The first 5 rows are patterns. Each new row is the sum of 2 different patterns, raised or lowered, with some noise. Before adding, each is slid sideways (what falls off one end comes back at the other) and multiplied by a number that may be negative. Names go in the order of the patterns.
In the rows, 128 means zero.
Known rows, each followed by the names of its patterns:
[139  96 173 154 133 128  79 119 128 111 177  86 115 144 147 149 160 129
 135 102 110  97 125 145 158 135 130 104 106 105 140 114 158 103 159 114
  93 126 106 129 123] -> j_122
[142 135 127 126 111 128 122 118 153 133 146 138 127  79 131 114 135 125
 124 126 112 131 117 148 125  97 125 162 113 122 156 122 122 136 132 153
 118 125 124 132 118] -> j_885
[142 127 117 162 129 107 135 146 157 131 152 164 113 132 135 116 126 119
 129 117 133 136 130 132 120 112 110 116 113  84 128 140  79 133 128 114
 121 139 128 115 130] -> j_268
[136 153 104 130 116 121 148 126 126 163 133 142 116 103 161 134 134 164
 128 150 115 123 124 137 158 109 158 128 127  79 129 151 169 121 135 128
 138 177 135 172 102] -> j_479
[137 111 161  95 123 126 133 122 118 124 117 129 164 119 131 139 106 115
 161 132  93  90 110 118 120 131 116  87  79 141 122 120 109 125 169 110
 125 129 132 152 106] -> j_161

New rows, each followed by the names of its patterns:
[127 131 152 146 124 126 152 140 107  99 168 118 131 150 109 135 133 143
 129 142 128 131 136 121 148 144 133 127  92 139 127 116 170 141 123 136
 161 121 140 129 142] -> j_885 j_161
[ 57 123 143 113  70  41  83  91  80 133  64  58  76 127 115 117  89 105
 108  75  83  99 114 137  86 107  72 113  56 103  83 124  74 111  86  68
  97 114  96 100 120] -> j_122 j_161
[132 170 187 190 154 147 143 152 155 211 185 157 151 142 169 148 119 168
 158 126 173 143 180 149 139 112 187 146 187 122 147 169 165 178 174 126
 165 129 132 148 155] -> j_122 j_161
[118 149 173 128 123  28 114 148 141 163  86 112 146 193 151 197 105 137
 120  88  92 108 130 165 133 123 136 112 111 128  89 185 105 161 136  89
 139  87 121 118 141] -> j_122 j_479
[134 101 119 151 134 125 156 115 130 120 124 134 125 146 121 126 119 110
  86 124 177 153 132 126 128 137 160 148 145 124 111 141 139 124  93 134
 144 100 135 153 125] -> j_885 j_479
[167 155 145 145 140 116 188 167 162 132 133 135 156 138 133 206 151 173
 142 158 148 179 117 118 115 154 184 145 163 169  78 179 190 165 144 143
 131 150 151 207 203] -> j_122 j_161
[162 166 150 177 192 161 161 177 131 147 147 170 194 175 139 171 149 190
 144 157 149 117 145 158 152 173 151 191 159 149 136 161 145 169 175 177
 162 173 137 184 111] -> j_122 j_885
[169 110 172 159 156 175  91 166 148 129 138 114 153 192 155 166 165 150
 194 131 168 100 151 174 146 149 134 129 145 134 156 161 170 136 156 117
 153 149 134 177 139] -> j_122 j_479
[172 160 150 143  94 131 162 116 166 127 117 144 158 159 153 129 146 105
 102 104 136 123 157 152 125  96  90 102 127  94 172 103 159 128 100 135
 113 133 118 135  92] -> j_122 j_268
[ 85 129 122 178 143 135 134  73 179 121 123 121 156 106 110  91 151 139
 152 131  82 103  98 154 143 134 168 124 150 115 137 115 147 133 133 140
 139 157  98 151  96] -> j_122 j_479
[138 114 145 146 144 154 153 131 124 156 132 160 162 162 172 141 176 113
 182  96 163 210 146 134 160 153 101 185 106 111 134 122 199 157 147 157
 101 172 152 131 127] -> j_122 j_885
[167 134 153 161 134 106 118 113 129 149 136 116 144 101 159 139 117 106
 100  96 113  93 142 150  99 137 123  99 119 136 144 129 144 133 132 102
 175 111 122 158 148] -> j_122 j_268
[ 94 109 109  39 106 115  88 103  90  65  77 104 142 119 107 117  99 117
 131 152  85  92 105 114 110  79 131 110 107 131  75 110 130 118  69 145
 113  94  97 117 112] -> j_268 j_161
[119 151 138 141 135 156 208 150 154 170 184 170 123 190 133 178 127 150
 141 154 158 147 136 141 157 154 141 171 153 120 126 179 137  95 130 136
 145 149 160 146 114] -> j_268 j_161
[136 168 138 124 122 129 136 143 140 179 109 151 128  99 129 112 135 125
 140 113 152 157 139 121  87 118 119  97 166 111  93 148 143 137 149 138
 134 105 117 119 131] -> j_122 j_268
[114 169 159 148 154 144 168 113 143 156 148 153 116 157 131 116 125 136
 161 182 141 156 139 155 169 139 168 124 159 175 144 158 148 166 157 132
 176 164 149 162 141] -> j_268 j_479
[110 140 126 159 144 105 144 122 116 114  96 143  86 143 122 112 145 130
 115 131 145 136 128 132 120 136 118 151 148 125 117 145 182 160 162 168
 123 131 142 151 161] -> j_268 j_161
[139  98 123 145 161 130 163 147 154 177 142 135 119 136 159 119 133 126
 124 149 131 142 152 118 141 151 112 155 155 138 158 136 153 143 130 134
 139 155 120 167 137] -> j_885 j_479
[146 126 161 148 162 138 125 142 120 173 140 157 157 128  86 150 145 139
 129  82 142 109 167 140 130 153 136 158 153 137 151 150 120 121 128 140
 159 117 171 134 127] -> j_885 j_479
[112  70 109 142 108  65  39 101  74 101 109 136  72  37  81 112  94  86
  97 102  84  72 125 103 107 105 112 107 142  52 100 107  81  96  89 110
 118  80 138  95  72] -> j_479 j_161
[102  77 121 102 106  99  82 128  78  93  91 139  89  49  69 115  57 106
  98  56 101  81 124  86  85 133 112 107 147  86  90 111  89 117  84 138
 159  67 105 112  63] -> j_268 j_479
[110 125  96  97  62  96  83 106  85 122  68 112  85  79 110  87 106 108
  81  72 107 104 102 139  62 107  87  91 132  69 102 106 122  96 119 125
 103  46 101  79  75] -> j_122 j_885
[211 168 193 170 139 138 168 156 196 153 169 151 145 161 160 200 147 145
 155 194 111 148 213 181 149 171 168 189 189 165 198 145 157 196 146 153
 147 143 176 155 151] -> j_885 j_479
[135 138 114 125 114 130 108 103 138 122  81 131 150 153 153 135 142 120
 137 153 167 114 135 135 148 143  94 150 148 124 116 133 135 120 146 102
 145 130 133 120 124] -> j_268 j_161
[124  98 171  96 155 143  99 137  95 106 156 136  99 207 151 146 112  76
 114 134 138 158 116 108 144  98 139 178 162 124 101 103 107 172 155 191
 106 134 126  79 106] -> j_122 j_479
[135 126 119 127 149 139 192 170 182 137 110 142 148 151 192 166 188 127
 153 117 180 147 156 208 152 166 115 151 153 209 102 124 147 154 225 161
 169 147 107 206 146] -> j_122 j_479
[139 163 180 180 172 144 137 169 142 140 162 186 115 184 154 121 153 122
 162 150 167 127 200 165 161 159 126 165 158 154 203 102 147 154 159 175
 218 150 175 131 147] -> j_122 j_885
[123 127  93  95 111  94  77 102 136 119  76  77 103  58  78 108 116 105
 127 102  93 115  94 109 107 146 107  98  96 136 119 124 142  73  95 123
 121 106  99 135  97] -> j_268 j_479
[153 158 144 124 139 178 177 139 176 157 130 151 175 167 115 117 134 151
 137 162 146 120 116 157 151 138 133 158 187 146 151 152 127 173 126 163
 134 169 119 133 149] -> j_885 j_161
[157 179 179 143 148 144 111 154 176 159 188 167 179 156 154 163 164 180
 136 180 163 172 135 171 193 236 155 153 207 167 198 176 202 126 168 197
 141 143 157 160 136] -> j_268 j_479
[182 111 131  97 122 140 150 115 130 137 141 162 138 149 101 105 140  96
  95 118 126 101 127 126 136 130 153 117 104 151 144 132 142 155 147 100
 131 138 163 155 141] -> j_268 j_479
[107 107  65 124 110  98  90  63 118  81 102  83 132 112 110  95  63 107
  90 117  97  73  97  84  92 108 125  68  83 124 161  98 100 128  87 104
 142 140 107  92 103] -> j_885 j_161
[164 148 160 142  87 114 125 175 144 119 181 186 160 159 144 167 182 113
 158 135 195 157 126 154 161 123 155 133 164 165 196 144 131 178 114 144
 188 210 136 108 108] -> j_479 j_161
[146  89 123 155 128 144 110 134 127 151  74 121 121 106 179 146 146 138
  95 196 119 108 104  92  91 109 111 142 142 162 133 115  88 105 106 136
 131 108 114 149  52] -> j_122 j_268
[111 114 130 135 140  87 113 120 150 105  94 166 110 128 102 149 149 119
 121 123 132 116 146 119  92 130 103 115 131 121 123 124 166 161 133  85
 133 102 137 151 156] -> j_885 j_161
[142 120 103 154 148 146 144 116 132 105  98 112 123 129 146  99 109 131
  86 146 101 121 134 148 113 102 164  97 124 135 176 142 102  92 129 133
 125 130  94 119  90] -> j_885 j_479
[ 97 118 119 110 112 130 112  99 127  98 141 141 104  69  93  94 105  98
  86 102  53  99 121  99 122  99 119 150  83 118 115 100 140  93 129 119
 118  85 113  91 124] -> j_479 j_161
[153 132 141 128 142 151  91 145 130 128 128 142 146 123 139 119 118 160
 118 125 170 207 144 111  79 137 130 133 164  73 131 113 176 148 146 164
 148 139 136 105 142] -> j_122 j_479
[121 144 116 179 135 111  97 121 127 144 119  92 137  91 150 127 115 169
 132 152 150  99 130 118 103 128 159 145 164 100 136 128 106 145 114 148
 126 142 146 110 120] -> j_885 j_479
[ 75 115  89 152 137 124 124 112 112 107 144  79 103  89 113 173 124  89
 132  74 126 122 102  96  98  72 116 104 131 117 139  99  91  93 104 118
 130 128 138  84 115] -> j_122 j_885
[136 156 198 172 188 174 159 157 140 172 151 180 162 183 180 174 112 189
 146 147 192 166 172 158 143 166 178 128 143 169 145 183 162 165 186 133
 194 176 135 144 128] -> j_122 j_885
[130 180 100 119 138 137 199 144 170 165  75 183 194 123 125 150 118 142
 149 169 186 173 153 126 119 132 161 173 165 170 127 160 121 164 144 169
 192 161 164 108 153] -> j_122 j_885
[106  69 130  85 131 101 137  97 101 111 103  99  82 148  81 157 163 116
 126  53 103 102  99 176  49 119 125 124  90 138 132 144  72  95  79 112
 165 141 151  91  89] -> j_122 j_479
